The rows of a group lie close to one hidden flat surface of 13 dimensions, which may be shifted away from zero. Surfaces can cross.
Known rows, each followed by its group:
[ -9  -7 -46   1 -25 -26  18  17  27  29  10 -22  35   7  16  -2  22  47
   6   2   7  61  56   8 -14] -> pafar
[ 12  -2 -11   1   2   3 -15  30 -11  20 -15   0  -4 -15  23  15  -9   0
  20  -5  21  29   3  13  48] -> Rina
[  5 -26 -25  18  14 -11  12 -23 -12   6  23  -1  -8  24 -14   2  12   7
 -11 -30  14 -27  28   0   8] -> kig
[ 10 -15 -16 -28 -48   7  -3  30  23 -13 -36  -4 -11 -16 -10 -10 -32  13
 -17  -1  16  -2   5 -14 -43] -> rada
[-20  16  -9  20   4  11 -24  14  -7   4   2 -44  20  12  24 -19  28  29
 -18 -11  31 -18 -15  52  15] -> rada
[-18  55   6   7  -9  39  27  -5 -23   5 -17   3 -13 -21  17  37   5  46
 -10  -3 -17 -26 -27  24 -12] -> Rina
[-16 -36  34 -27 -16   1  11   0 -28 -24 -14  21 -24   1  27   8  25 -14
  21  14 -18 -14  -1  -4 -22] -> Rina
[ 16  16  -3  11  12 -53  -9  -3   7  11   3  12 -30  27 -23 -21  -1   3
 -42  -8  18  11  20  43   4] -> rada
[-15 -42  -2  24  11  -7  -3  -5 -13 -16 -27   7   2 -14 -13  18 -11   0
 -13   5   9 -47 -63  13  -4] -> Rina
[ 35   2  26  -9  15  45 -37  10  32   6  19 -33 -28   6  10 -44  36 -66
  48   0  37  14  16  -1  -9] -> rada
[  3 -15 -22  19  16   1  25 -11  -4  11  -2   7   2 -12  -7  -8  25  -6
  36  -6  -9  45  36 -10 -18] -> Rina
[ 21 -48 -31  -2  -8  22  -1  14  16  -8 -10   9   5   1 -29 -37 -26 -15
  -2 -19   7  34  33 -46 -23] -> kig
[  2   4  -2  36  16  23 -31  16  39  17   5 -15  14  18 -13 -25 -13  10
 -39   3  12  28 -34  27  14] -> Rina
[ 23 -32 -21  32   4 -16  15  13  28  27  -9  22   2 -13  -3  18   3  -4
  22  25   5  27 -10 -20 -32] -> Rina
[  9  40 -15   9  28 -45  27  22  -7  17  -9   5 -10  -5  22  47  25 -11
  21   0   4  14   1  21   0] -> kig
[ 15 -26 -10  22   4 -21  18 -16 -10   6 -30  39 -61  -3 -34   5   0   2
 -15 -10   8 -10   0  22 -32] -> pafar
[  8 -19  23  24   9 -46 -39  -1  12  14  33 -10   8  24  -5 -19  -8 -25
  -3  12   3 -12  -5  -6  37] -> Rina
[ -2  44  32 -24 -39  19  -6  23  23   4  25 -19  -5  27  36  10   3  23
 -27  16 -10 -27  -7  -5 -23] -> kig
[ 24 -42 -20  44  29  18  -1  -9  -2   5  -1   1 -27   7 -28 -30  13 -35
  19 -32  17  -3  18 -15 -17] -> kig
[ 19  -3  -3 -21  27  -1  16 -12   5   6   0  19   5 -26   9  43  10 -27
  41  26  12  12 -15  -9  12] -> kig
[ -4 -42 -21  29  -9  -8  13   2   6  11 -44  27  -4 -41 -37   9 -37   5
  14   0 -21  45 -10 -18 -11] -> Rina
[ 21  -6 -32 -21 -11  26   5  31  22   3 -44  13  -6 -26  -5  15 -26   9
  -9   5  27  38  -9   7 -11] -> Rina
[ 14  12   2  11  11   0 -49  29  14   9  -7 -39  19 -27   5   3 -26 -38
  33  -5  36 -12 -39  -1  55] -> rada
[ 23  -4  -2 -10  -9  36   0  15  -4  -5  -4  25 -30  17  -9  -8 -30   1
 -31 -18  -1   2  13 -21  -6] -> pafar
[ 23  45 -27   6  12  31  22 -34   2  11  29 -10 -14  12 -13 -28  38  19
  -5 -21  18 -14  47   8 -37] -> rada
[-12  24  19 -14  -1  31  13 -14 -34   3  -5   2 -17 -33  20  37   7  -6
  47  -7 -18 -13  -2  -2  28] -> rada
[-26  63   6 -24  12 -32  20 -11   0 -14   2 -13  42 -15  10  24  10   8
   4  27 -21   4 -19  14   0] -> pafar
[-13 -17  51  -7  11  41 -25   3 -11 -15  16 -22  -4  10  36 -24  45 -49
  48   9  -6  -4 -10   2   9] -> rada
[ 16  -1  12   5  14  -8  -7 -10  50  16  24  -5  11  -7  -8  31   2 -32
  24  35   4  -7 -37 -20  -4] -> kig
[ -4 -16 -22 -24   7  -1 -14  24 -13 -29 -34 -21  41 -33   3  -8 -18 -33
  36  -8  19  12 -10 -18  27] -> kig
[ 40  18  20  31  42 -40 -26   1   0   9  31  31   0  36 -14 -30 -17 -32
 -29  19   3  -3 -17 -11  22] -> pafar
[ 23 -64   1  21  -2  18  -1  -4   2   1  26  20   6  33  16 -45  35   2
  -3  27  15 -12   9 -29 -51] -> Rina
[ 30 -50 -25 -15   5   5  -3  24  12   2 -21  17 -21   7  14   8  14  -8
  -3   9  55   7  -4  20 -13] -> Rina
[ 15  22  -9  -5  41 -18 -19  14  -8  15  33 -13  40  18  26 -18  15 -30
  30  -6  12  50  35  -2  69] -> rada
[ 27  62  -9 -17  21  -2  22 -21  15 -17  10   2   4  -7 -28   2  -7 -20
 -10   8   2 -40 -10 -29 -45] -> pafar
[-37  -9  -6  28  15  39  -7  20   0 -13  -5 -51   2  25  12   5  25   1
 -16 -51   7 -16 -16  37  10] -> pafar
[-23  16 -10   0  33  18   5  -4  -2  -7  -8 -12  54 -20   7   8   7   1
  17  11  -9  41 -26  14  28] -> pafar
[ 12  11 -13 -39  13  30  -8  14  44 -10  22 -37  38   2  10  19   1 -32
  18   2  25  -4  -8 -28   9] -> kig
[-11  22   2   1 -12  18   5   0  26   2  -1 -15 -12   3 -11  11  -6  19
 -28 -10  -8  -4  -8  15 -20] -> kig
[  5 -68 -18  45  28   3 -22  18  11   9 -27   7 -16   0 -26  -7 -15 -31
   5 -24  16  39 -16  14  28] -> rada
[  3  31  27 -12 -26  23 -12  -1  30  -1  -8 -11 -40 -17 -29  16 -41 -17
  -5 -11 -17 -23 -18 -16  -8] -> pafar
[ -9   5  -7   3   6  58  -4  44  -2   1  -7  -7   8  23  33   9  -4  19
 -27 -22  -1  36  -9  17  27] -> Rina
[  8 -38 -33 -11   5 -18  15   3   0 -24 -37  -7  -6 -26 -23 -16  11 -41
  41 -18  20  15  29 -14 -39] -> kig
[ 24  21  -8  10 -14  29   3   9  27  41  20 -10  13 -34  13  36 -15  -2
  52  14 -10  11   5 -59  12] -> rada
[  4 -41 -18 -31 -23  35  13  30  -2  -9 -12   3  16  -5  51  43  15  25
   0  19  33 -43 -34 -13 -21] -> kig
[-25 -21  16 -16  16  28  -9   0  -6 -42 -21 -25  -6   3  -6 -32  24 -42
  13 -20  -2  14   0  20 -10] -> rada
[  4 -10  -3   0  44  -9  17 -17 -38 -39 -16  22 -30  22 -17 -26  27 -33
 -17 -23  10 -17   6  26 -26] -> pafar
[ -6 -20   9   0 -16  16   1  28 -22  15  18  19  -1  37  53   1  18  34
 -16   2 -11  31  29   8  21] -> rada
[ -8   3  52  -3 -20 -16 -25  -5  26  10  21   3 -11  12  -6 -25  -6 -15
   3  26 -36  36  11  -4   7] -> pafar
[ 19  -2 -40  14  12 -49   1 -23 -20   3  -6  16  21 -19 -40 -24 -28  11
  -7  -8  17  -6  18  -9  17] -> pafar
[ 12  32 -21  16  -4  53   5 -22  35  15  -2 -42 -13 -35 -29  -8  16  -2
  31 -19  20 -14   6  -1 -38] -> rada
[ -5 -47  20  16  -6 -32 -25  -1   7  -5  20  -5   9  20 -12 -26 -10 -23
   2   3 -12  -6   4 -25  10] -> kig
[  7  24 -22 -31 -28  15  26  -7  24  15 -38  -3 -23 -59 -11  39  -5  16
  36   6  11  24  13  10 -26] -> pafar
[  9  -5  -6  16 -14  45  -3  -2 -20   3 -17   8 -11 -31 -12  -7 -32   4
  16 -15  -9 -10  -3 -33   8] -> Rina
[  4 -28  27   1   4  12  -9   9  42   6  16  -4 -25  21  -1  24   1 -39
   9   3  -7   1 -18 -14  -4] -> kig
[-20  -4  39  -7   9 -27   4 -40  -4 -24  12  -9 -11  -6 -23  -9  18 -54
  40   2 -36 -26   2 -21 -20] -> Rina
[-27  -9  -2   6  -5 -39  17  56   4   2 -30   0 -13  28  39  57   9  20
 -33  -9  -2  15 -23  47   0] -> pafar
[  1  36 -14  40  14  35 -15  16  23  10  -9 -25 -10   3 -31  -8 -33   0
 -28 -41  -2  11 -15   7  12] -> kig
[ -6   1  -4 -13  31  -2 -10  -8 -24 -27   2  -1  37   7  -7 -40   0 -23
   0  -8  -4  29  16  -2  30] -> pafar
[-19  -7 -10   8  18   3  -4 -19 -25  -4  17 -21  24  15   7 -46  41   7
  11 -17   4  31  42  27  20] -> rada

New rows, each followed by its group:
[ 17  34 -27 -12   2 -28  17 -46 -24  -1 -10   6 -28 -32 -50 -14 -13  -5
  17 -29   8 -13  51  -2  -3] -> kig
[ 23  -9  28  29 -12  -1  12 -10  12  24  33  16 -54  12 -13  25  -9 -33
  25 -12 -35 -34  17 -62 -22] -> Rina
[ 36   9 -20 -29 -13  -4  24  23  -2  11 -12  29 -37  -5   1  34 -27  -5
   4 -19   6  13  40 -29  -3] -> kig
[ -4 -18  19   3 -10  18 -44  -5  18  -7  -5  -6   7   4 -24 -69 -19   3
 -23  13   3  33  -7  18   8] -> Rina
[ -4 -10  10  -1  -9  54 -27  11   2 -15 -41  -7   5 -40  -6 -21 -20  -6
   9  15  14  -1 -54   5  -4] -> Rina
[ 16   7   4   3  -5  52  -9  17  -1   6  18 -18  -5  18  39 -14  36   7
   4   1  27 -29  -1   2 -20] -> rada
[-11 -28   9  47   0  33  14  14 -16  23  -4  15  -4 -13  22  16   9  -1
  42   0 -39  28  -4 -33  -4] -> Rina
[ -7 -22 -18  19  35 -32   5  21  14 -14 -28 -13 -24  20 -22   0  17 -40
  -6 -35  14  30   7  39 -11] -> pafar
[ 15  -3 -37 -16  10  11  29  13  -4  -9   4   4  31   9  17   4  18   6
   0   2  14   3  19 -27 -31] -> Rina
[ 40  -5 -26  20  18  69   7  -8 -41  23  15  36 -21   9  12   3  -7  26
 -13 -26  24 -27  11 -16  27] -> kig
[ 23  36 -15  -9  -1  27  12 -13  -2   2   1   0  -8  -7   9   8  21  27
 -16  14  37 -57 -21  17 -39] -> Rina
[  8  41  -2  -2 -41  -5 -15  44  56   8  -9 -32  10  -8  -7  10 -42  11
 -25   7   2 -17 -27 -24 -35] -> kig
[-22  -4  29 -33 -28  53  -8  20 -10 -15  -9 -24 -35  15  32  -8  26  -4
   9 -26  -3   5  24  25  -3] -> pafar
[-17  21  -7  21  43 -50  14 -23 -22 -28  12   1  31  28 -19 -18  14  -2
 -38  -6 -12 -28 -13  15  -9] -> pafar
[ 10 -36 -12  32  -4  22 -13   0 -11  -3  -4 -15 -49  22 -16 -27  10  -7
 -15 -53  29 -48  17  12 -15] -> pafar
[  1  -8   4  13   7 -32  -7 -26 -23   9 -31   4 -13 -53  -7  11  14  -7
  45  24  26 -28 -33  33  10] -> Rina
[  1  15 -19   3   6 -14   2 -50 -10  10 -15  21  30 -61 -37  14 -32  29
  10  32   4 -12 -38   2  23] -> kig
[ 35 -20 -16 -14  10 -17  10  16  13  17 -10  26  -9 -20   4  17   0 -32
  46  16  14  46  22 -25  -1] -> rada
[  6   2  34 -42 -20 -22 -15  -3 -53 -33 -16  18 -44   3   3 -26 -10 -24
   0 -12   5 -40  23   5  10] -> pafar
[ 15  -4  -6 -26   0  17 -15 -18  23   0  34 -16  27  -3  -7  15 -21 -10
   4   4  19 -38 -12 -35  29] -> kig
[-18 -24  -7 -38  11 -17  24 -26  19 -13  27  -6  30  20   7  15  36  -3
   6  15  -5  22  24   3  -8] -> kig
[ 23 -10 -49   5  -1  51   5  30   1  -8 -34 -14  -7 -21  -6   5 -13  -1
   2 -37  42 -23  -6 -14 -23] -> kig
[ -4   7   0  -1  19  -9   1 -31  14   0   0   6  12 -19 -36 -13 -11 -15
  14   8 -14  36   5  -1  12] -> kig
[-29 -37 -12  -7  25  -6  21 -58 -34 -15  14   6  25   4   1  -3  46  19
   6   3   2  -9  11  31  12] -> kig
[-19 -10   2  21  25 -49  -3 -25 -18  -2  16  -9  25   8  -3  -9  24  -7
   8   5  -3 -13  -3  16  18] -> Rina
[ 41   6 -19 -10  -8  -7  20 -21  20  22  28  19 -30   4 -19  24  -8   2
  -2  -4  14 -29  30 -31 -17] -> kig
[ 15  -5   5  13  14  -3 -10  38  45  30  11  -2   0  14  17  19   3 -27
  18   9  -3  65   3  -5  17] -> rada
[ 13 -17  21  10 -21 -13 -19  12  18  18  13  16  -5  13   0 -18 -21   3
 -13  23 -10  10  -3 -21  -2] -> Rina
[ 10  41  25 -11  -6  30   6  19  43   8  13  -7 -10   9  25  14  22  -3
  -1  32  -2   4 -24   2 -48] -> Rina
[-12 -26   7  23  33  -7   6   1  -5  -2 -24  15 -24  -3 -20   5   3 -39
  20 -16 -22  56   2  17  18] -> kig
[ 20  47   0  -5   3  12   3   3 -13  32  14   4 -24  -3  22  29   3  13
  15 -10   8   7  22  15  40] -> rada
[ 10  20  10 -35  -1  -9  26 -23  15   5   6   2 -25 -17  11  49  34 -12
  33  26  13 -31  -7  10 -32] -> kig
[  6 -16   0  10  -2  72 -16  27  14  -1  -3 -19 -16  10  13  17  -7  -3
 -13 -23  23 -38 -38  -4  -2] -> kig
[ 23 -42 -15  10   9 -37  15   2   1  24   6  22 -30  12  12  15  31 -12
  24   1  18  23  37   7  -4] -> Rina
[ 19  14  -8  46   2 -31  -6  22  35  29   8   7  15   4 -13  -9 -19  -1
 -10  19 -10  25 -14 -25 -18] -> kig
[  5 -38 -30  42  22  -5  10   6  31  13  -5  15  17   8 -28 -10  -9  -2
 -11   2 -10  59  -1 -13 -15] -> kig
[-26 -17   9   1 -27 -29  10  20 -23  -1 -16  27  28  -3  24  22 -25  38
 -19  26 -34   8 -22 -12   8] -> Rina
[ -5 -44 -19  -8 -16 -30  15  45 -19  -5 -36  20   0  -2  29  40 -10   9
   2  -2   6   1  -8  -5   1] -> kig
[-17  -1  -1 -28  -5  -3  -4  34 -54 -31 -48  -4   2 -25  24   1 -12 -14
  24 -24   5   6   5   9  34] -> kig
[ 25 -28  12  24  -6 -22 -45  17  29  24  34   2  28  27   7 -49  -5  -3
 -10  35  17  18  -3 -17  11] -> Rina
[ -2   7  17 -13 -11 -24  11  31 -22   5 -14  27 -17   3  34  33  -6   3
   3  10 -18  21   1   3  15] -> kig
[-23  34   2  14  -8  57  19   8  -9  -6 -23   1   0 -15   6  27 -16  33
 -24 -10 -29 -12 -40   0 -16] -> Rina
[  9   4 -13  13  14 -18  26 -36 -33   4  15   4  15 -22  11  -2  43  -1
  47  16   8 -46  11 -20 -28] -> Rina
[ -1  -5   6 -14 -31 -26   2  11  -1  11  -1  30 -22  25   7   7 -22  42
 -49   6  -9  19  19  20   5] -> Rina
[  7  11 -23  25  31 -30  11  -9 -30  13 -22  23 -19 -17  -9  41  -9  11
  -9 -14  18 -23 -27  35  33] -> rada
[ 12  28 -23   5   3  23  -1 -14   6  17 -24  -4   5 -46 -14 -28  15  19
  24  16  26  39   7  33 -14] -> Rina
[-11  16  13   5  -2  31   2 -11  12   2  19  -7  -2  18  -3 -15   7  13
 -13  -5 -21  18  12   5  -6] -> pafar
[ 11  26  -1 -32  29  17   8 -33  -1  -3  23  10  34 -11  -2 -12  15 -13
  27  21  -8  41  20  -9  22] -> kig
[  4 -17  -9  32   8 -21  -5  27   2  23  -7   7   1  -9  -1  39 -35 -13
  14 -13 -12  12 -14 -27  42] -> Rina
[-15  10 -17  -6  17  19  -5 -25  13 -14  13 -40  16  -1 -23   2   6  -6
  -5 -32  16 -28  -3  13  17] -> kig
[ 13  52 -13 -26  49  22  -1  -4   6 -27   1 -21  16  -2 -17 -25  10 -50
  15 -22  12  34  15   7  10] -> pafar
[-10   2  37  34 -16 -13  -9 -43  22  17  30 -21  -2 -12 -12 -25  36  -4
  32  37 -16 -36 -16  -9 -46] -> rada
[ -5  43  27 -28   0 -18  -2   1 -45  -7  -3  13  13 -16  35  -3   9  -4
  28  26 -15  13   8   5  30] -> kig
[ 26  39 -18  39  26   0  -9 -36   2   9   8  -3 -26  -4 -62 -19 -30  -6
 -28 -36  15 -44  -5   3   7] -> pafar
[  6  21   8  21   5 -20  18  11  12  13  -5   7 -26  11   1  -3  22  -7
   4   3 -15  30  15  12 -38] -> kig
